There are 8 hidden switches. A switch that is on adds its own fixed numbers to the row, and there is some noise. The rows also spread widely along 10 directions, which tell nothing about the answers.
In the rows, 100 means zero.
Some rows, each with its switches (1 for on, 0 for off) after it:
 87  99 132 133  91  80  73 105  57 136  96 106  87  78 114 112 132 118  80  96  98 106  89 121 111  88  38  86 155  71  80  83 : 1 0 0 1 1 0 0 0
 98 115 127 122 116 116  74  94  68 140  95  90  83  88 106 125 127  82 110 112 122  88  92 124 116 113  47  87 138  78 109  86 : 0 1 1 0 0 1 1 0
 88  81 143  83  91  92  58 128  63  89  95 124 108  81 113  82  68 118  88  94 135 135 150 104  68  80  66 126 116  84 116  99 : 0 1 0 1 1 1 0 0
 81 127 111 100 118 102  73  84  78 119  97 122 116  91 119  96  69  56  90  69 143  92 113 142 119  91  77 101  81 112 106  97 : 0 1 0 1 0 0 0 0
100 114 110 111  77  82 107 103  76 112 100 142 106  83  90  95  88  66 114 114 109 115 158  93  87  66 117  96  91  83 121 128 : 0 0 0 0 1 1 0 1
100 142 103  76 120 114 125 123  61  76 115 112 113 111 111  89  71  97 122  84 103  96 120 114 109  97 110 142 109  71  94 121 : 0 1 0 0 0 1 0 0
 99 144 121  93  94 124 107 107  55 131  88 110 104  85  95 116  73  54 126 132 116 100 127 112 106 101 119 129  76  74 108 108 : 0 0 1 1 1 1 0 1
 92 120 132 112 101 109  88  90  84 142 121  99 105  85 133  93 106  44 106 100 117  80 123 108 111 121  55  81 121 117 124  80 : 0 0 1 1 1 1 1 0
101 111 113 104  93  91  98 125  84 101 135 127 115  86 147  62  81  85  78  95  87  98 156  73  83  97  79  90 129 121 102  97 : 0 1 1 0 0 1 0 1
 97 100 128  99  95  97  76 112  60 119  99 111 100  79 104 106 102  94  99 104 123 112 119 115  89 101  72 103 126  75 112 100 : 1 1 0 1 1 0 0 0
 99 126 118  84  86  94 130 118  74  97 141 103 120  93 130  73  90  80 119  95  87  88 142  91  86 105  94 124 131  93 117 117 : 0 1 0 1 1 1 0 1
 95 100 143 127  68  74 115 103  79 121 114 123 104  90 113  91 102 108  90  90  63 102 151  73  68  62  83 122 133  91  96 100 : 0 0 1 1 1 0 1 1
 86 124 155  97  86 107  79 133  45 118 113 104 112  77 171  76  58  92  75  92 123  98 129 105 123 104  73  98 120 140  96  92 : 0 0 1 1 1 1 1 0
 96  79 134  92  75  80  71 127  62  96  76 126  97  74  81 108 103 128 106 121 129 146 130 112  71  68  89 137 106  54 119 119 : 0 0 0 1 0 1 0 0
121 138  66 103 109 115  91 105 102 126 120 167 110  76 112  82  83  14  98  92 109  86 159  97  92  83  77  76 112  68 110  79 : 1 1 0 1 1 1 1 0
130 119  80  94 100 110 111 120 107 106 121 122  91  90  94  97 133  62 126 120  95  96 132  89  74 117  90  88 130  59 117  96 : 0 0 0 1 0 0 1 0
104  89 129 130 113  94  78 112  63  86 105 138  87 109 112  93  86 125  91  72 125 114 140 105 109  72  68  50 139 106 105 118 : 0 1 0 0 0 0 1 0
 83 119 103 119  91  88  72  78  69 143  83 133 104  67 103 107  92  42 104  99 162  99 115 146 129  75  87  67  75 102 120 112 : 0 0 0 0 1 0 0 1
 93 129 149 133 110 111  93 100  51 119  94  95  75 112 109 122  98 121  96  91  93 100 102 113 121  92  74  95 133  83  70 101 : 0 0 0 0 1 0 1 0
104 166  97 105 105 115 101 105  79 137 114 110 103  87 134  95  89  45  98 100  92  72 117 109 119 104  79  99 120  87  79  81 : 0 1 0 0 1 1 1 0
105 117 128  78 117 133  94 131  59  81 127 109 104 101 138  80  74  85 122  84 150  96 127 117 120 131  82  72 125 114 126 115 : 0 0 0 1 1 0 1 0
 80  90 129 105  76  66  91 111  62 116 127 103 117  70 149  73 116  99  96  85 125  94 107 122 114  99  54  77 141 124 116 103 : 0 0 1 1 1 0 0 0
 83  90 148 133 112  94  59  88  56 113  71 131  88  96  87 124  87 113  98  76 148 120 119 136 121  54  58  95 106  85 112 109 : 0 0 0 1 0 1 1 0

New rows. What belongs after each?
100 119  78  75  97 105  97 110  69 115 100 150 123  62  92  95  94  38 128 105 144 101 129 129  99  87  92 121  91  52 128 100 : 1 0 1 1 1 1 0 0
 82 111  99 119  94  79  75  86  84 125 100 150 113  75 117  83  85  59  85  67 138  97 131 128 113  64  63  72  96 104 108  93 : 0 0 0 1 1 0 0 1
 94 121  97  70 106 111  84 109  99 102 108 123 115  81 109  80  84  46 111  99 128 108 143 106  73 107  83 131  91  73 116  87 : 0 0 0 0 1 1 0 0
 98 114 126 137 130 131  77  81  67 121  82 142  82 110  84 122  76  80 101  79 128  97 131 117 115  70  62  75 104  76  97  87 : 0 0 1 1 1 0 1 1
 90 103 126 138  93  68  96  96  83 107 114 140 101  98 125  83  88 101  76  65  86 105 147  91 105  53  68  83 127 113  91 104 : 0 0 0 0 0 1 1 0
107 123 111  90 130 132  80 127  82  88 107 119  92 102 124  91  81  90  96  88 123 104 125 106 101 116  74  92 118  92  92  92 : 0 0 0 0 0 0 1 0
103 139  85 110 103 101  96 107  80 118  94 142 106  82 111  95  82  62  93  94 108  97 124 116 116  73  87 107  97  74  86  94 : 0 0 0 1 0 1 0 1
109 121 135 101 103 119 102 129  61  99 116 109  96 101 120  95  87 113 108 104  85  98 134  86  88 100  71 117 150  73  94  91 : 0 1 1 1 1 1 1 0
 96 112 104 101 103 103 100 100  81 108 127 129 112  90 118  80  88  50 121  86 132  93 142 114 113 101  77  73 110 104 134 109 : 0 0 0 1 1 1 0 1
103  75 133 126  97  91  76 109  88 111 112 109  84  90 110  99 133 108  98 104 106 110 127  88  81 102  52  68 149  97 116  94 : 0 0 1 0 0 0 1 0
 98 146 109 102 117 128  87 108  85 118  97 109  90 102 104 104  81  76  86 107  78  98 131  92  79 100  69 136 115  53  65  68 : 0 1 0 0 1 1 0 1
 82 122 131  88 113 108 103 109  71 102 117  82 114  96 129  93  94  96 109  79 105  91 103 116 107 114  64 145 124  91 103 100 : 0 0 0 1 0 1 0 1
 88  77 137  93  86  92  54 120  65 104  88 124 104  63 114  94  95 111  98  88 160 126 125 122  84  80  47 108 124  82 124 101 : 0 0 0 1 1 0 1 1
 93 130 150  92  67 100  88 118  58 148  78  75  98  66 112 125 105  95  99 132  98 109 102 109  80 103  90 165 106  67  88  95 : 0 0 0 1 1 0 1 1
119 131 117 117 121 140  58 123  60 125  81 112  63  93 102 125 100  91 101 131 131 109 107 115 114 118  69  55 131  63  85  86 : 0 1 0 0 1 0 1 0
104 144 103 128 104 101  86 107  62 149  84 117  87  75 110 124 114  85  81 104  84  89  94 117 121  79  65 112 137  53  63  83 : 1 1 0 0 0 1 1 0
 90 125 139 106  98 109  85 120  56 133  99  95  97  75 128 108 105  95  85 105  91  99 105 101  97 103  55 137 140  67  78  75 : 1 0 1 0 1 1 1 0
 92 126 127  90 109 109 116 104  50  96 119 119 115 100 119  94  70  81 115  67 118  93 129 116 109  90 100 117 116  94 107 125 : 1 1 0 0 1 0 1 0
100 131 109 105  71  85  92 114  60 138 100 112 102  62 116 100 104  69 105 130 115 100 118 116 109  91  94  96 115  82 106 113 : 0 1 0 0 1 1 0 1
111  84 128  91  98 106  82 126  83  78 126 129 102  98 115  75  89 102 109  89 122 116 160  86  63 100  71  84 142  90 130 105 : 0 1 0 1 1 0 1 0
113 121 100 114 119 124  56 122  67 119  76 123  77  83  98 118  98  97  91 126 130 114 110 117 110  98  62  78 123  56  85  87 : 0 1 0 0 0 1 0 1
101 140 103  61  95 121 127 127  72 108 133  96 122  75 137  79  99  51 137 109 115  77 122 104  99 133  91 136 121  83 122 106 : 0 0 1 0 1 1 1 1
 88 131 114  89  98 107  94  84  78 134  88 102 105  85  79 119  97  59 121 106 116  97 109 126  79  94  88 152  87  53 109  97 : 0 1 0 1 1 0 0 1
 98  89 113  87 121 109  91 102  88  90 119 115 110 102  99  89 102  88 118  85 126 102 128 109  76 108  66 107 120  84 131  98 : 0 1 1 1 0 0 0 0
105 113 106 106  86  91  93 137  54 112 133 133 109  69 151  70  98  89  84 105 105  95 132  96 114 101  67  60 157 104  97  96 : 1 1 1 0 1 1 0 0
103 133  93  92 121 116 104  94  78 108 110 114 107 102  99 102  95  58 126  94 129  87 108 134 117 112  96  92 100  85 117 111 : 0 1 0 1 0 0 0 0
 98 120 103 130 105  90  94  96  78 128  96 136  96  88  89 114 105  86  86  94  79 102 129  98  91  62  72 113 123  53  82  95 : 1 1 0 0 0 1 0 1
 81  84 160 155 103  88  67  91  36 120  88 142  91  99 101 116  73 124  75  81 115 120 144 102 111  41  59  73 127  98  96 108 : 1 1 1 0 1 1 0 1
 98 123 133 120 104 111  80 109  46 116  91 120  86  93 113 111  86  92 108 100 136 107 118 124 134  86  79  71 117  92 102 111 : 0 0 0 0 1 1 1 0
 99 101  83 101  99  89 123  85 114 102 133 143 113  95  86  77 115  49 123  86  91  91 157  85  63  85  85  99 110  73 125 100 : 0 0 1 0 1 0 0 1
116 123 119 117  95 114 102  92  89 133 100 106  80 107  63 126 119  66 123 139  82 107 137  91  66 106 112  97 106  56 111 101 : 0 1 0 1 1 0 0 0
 90 123 128 100 137 137 102  96  82  93 118 105  98 123 100  99  75  77 116  75 104  94 135 101  97 113  65 117 113  79 105  90 : 0 0 0 1 1 1 0 1
 95 106 124  98  67  82  79 124  29 127  87 155 119  48 120  98  68  81 101 103 157 113 134 133 120  51  98 103 104  88 126 124 : 1 1 1 1 1 1 1 0
 92 107 122  76  63  71 117 126  67 107 117 100 122  69 126  81 109  93 111 119 104 108 121 100  82 105 119 131 105 107 117 128 : 0 0 1 0 0 0 0 0
